The same things were measured in two ways. Each way mixes the same 3 hidden numbers, adds some noise and spreads widely along 2 directions of its own, which tell nothing about the thing.
Some things both ways: the first way, then the second way.
-124  -42 -130  429   55
-165 -107  147   -7  -12  102  180  -61  -56  -16   71  115 -182

-108  -89  -39  306  384
 -61 -119  144  120   -8   50  193  -61   81  -25  109   59  -47

-272 -265 -129    2  285
  -6  -21 -198  -65  -67  110 -261   82  -67   36   91    5 -116

-203    0 -190  109  204
-133  -39  -91  -59  -31   69  -19   62 -101  -34   61   27 -169

-68 187   4 321 253
-182  -55   82  -43   12    8  220   37    6  -77    8   54 -144

 420   84 -161 -158  161
  27  167   97   57  221   -8  143   99  142  -46   28  252 -123

232 221 198 279 493
   7   21  203  163   82  -20  198  -26  369 -179   -2    8  -27

 -33 -568  -85 -328  250
 137   85 -236    4   30    2 -245  172 -161  178  147  214  -64

337 232  25 -49 105
 -21  173  106   44  220   42   41   27  191  -75  -53  165 -152

 64 -54  13 -55 213
  17   97  -15    4  102   19  -21  101   10   26   48  178 -112

   5  -50 -151  -39   -7
-154   46    5  -63   89   51   93   57 -159   39   76  202 -219

 -65 -184  -47  185  606
  88 -140   79  186  -92  -58  173  -11  163  -33   90  -44   85

Other things, the second way, with their names:
(159):    0 -231  304  198  -80  -27  347 -133  303 -117   84  -88   61
(33):   64  107  113   81  134  109    7  -36  153   12   50  160 -135
(292):   63    3 -152   86  -34 -133    1  167   48   -8   90   59   36
(120): -63   4 160  68 101 -31 287  -1  66 -18  63 194 -73
(62): -171 -142   15  -28  -91    1  190   42 -180    8  129  123 -121
(179):  135  -31 -167   65  -78  -59 -172  114   40   17  111  -14   24
(189): -264   80  230  -39  191  146  242  -41   -3  -67  -33  237 -292
(275):  -72   52   48    1   86   31  106   49  125 -101  -17   88 -136
(137): -145   39   17  -21   53   80   27   28   -2  -52    3   56 -183
(169): -23  10  18  63  51 -45  78  61 124 -65  46  81 -28
(261):  188  259  -96   91  193   14 -163  124  197   -2   35  160  -55
(173):  222   78 -110   99   73   -5 -142   97   43  105  129  157   29
(239):  -26   99  146   25  148  182   20  -33   52   -6   22  148 -185
(103):  -78 -116  172   75   -4  -68  319    8   93  -71   28  107  -21
(127): -138   47  -16  -50   84   24  114   84 -118  -12   41  202 -144
(59):   59  -45   -9  149  -20 -192  204  112  201  -98   63    9  119
(76):  -54 -110  223  143   -8  -54  332  -61  267 -136   33    5   34
(311): -150 -131  -15  -20  -49  -68  196   82 -129   -4   84   84  -74
(296): -14 -44 -90  35 -63  -3 -31  46 100 -56  82 -21 -32
(29): -147  -67  236   77   58  -21  367   -7   76  -73   51  144  -95
(73):   20  -52   35   25    9  131  -38   -5 -102  122  112  137 -107
(394): -111  119   21  -20  203   72   88   82  -47    6   19  274 -200
(205): -151  -16   58  -73   81  132   67    2  -88   24   47  150 -211
(295): -100  -61  104   29   21  124   31  -47   73  -49   66    8 -131
(88): -83 -29  88  38  61  -9 170  47 -36  18  65 190 -99
(207): -179 -248  186   90 -148  -69  399  -68  185 -189   45 -111   22
(336): -120   -1   70  -44   41  108   47  -20   49  -10   44  120 -179
(376):  -81 -125   22    3  -78   34   65  -18  -23  -17   75   31  -96
(41):  -32  155 -125  -57  132   28  -66  138  -72   30   22  211 -141
(361):  111  -88 -256   41 -164   13 -250  107  -28   41  132  -78   15
(407):  -38  -20   59   66   68 -123  272  104  -67   35   77  248  -25

Some of these things the first way, each followed by its name:
-147 -341 -300   57   59 -> (73)
-118   -9 -129  229  202 -> (295)
-113  -80 -152  143  312 -> (311)
146 110 119 446 490 -> (76)
185  69 -58 388 349 -> (103)
-119 -371   41  -28  617 -> (179)
171  19 -47   7 -23 -> (394)
 171 -236  -99 -119  509 -> (292)
 424 -191  127 -356  281 -> (261)
-113 -489 -218   59  394 -> (361)
234 154  89 234 183 -> (275)
 78 167   3 287 273 -> (29)
227 -86 182  31 768 -> (59)
 123  287  -51  335 -189 -> (189)
140  36 -71 244 -89 -> (239)
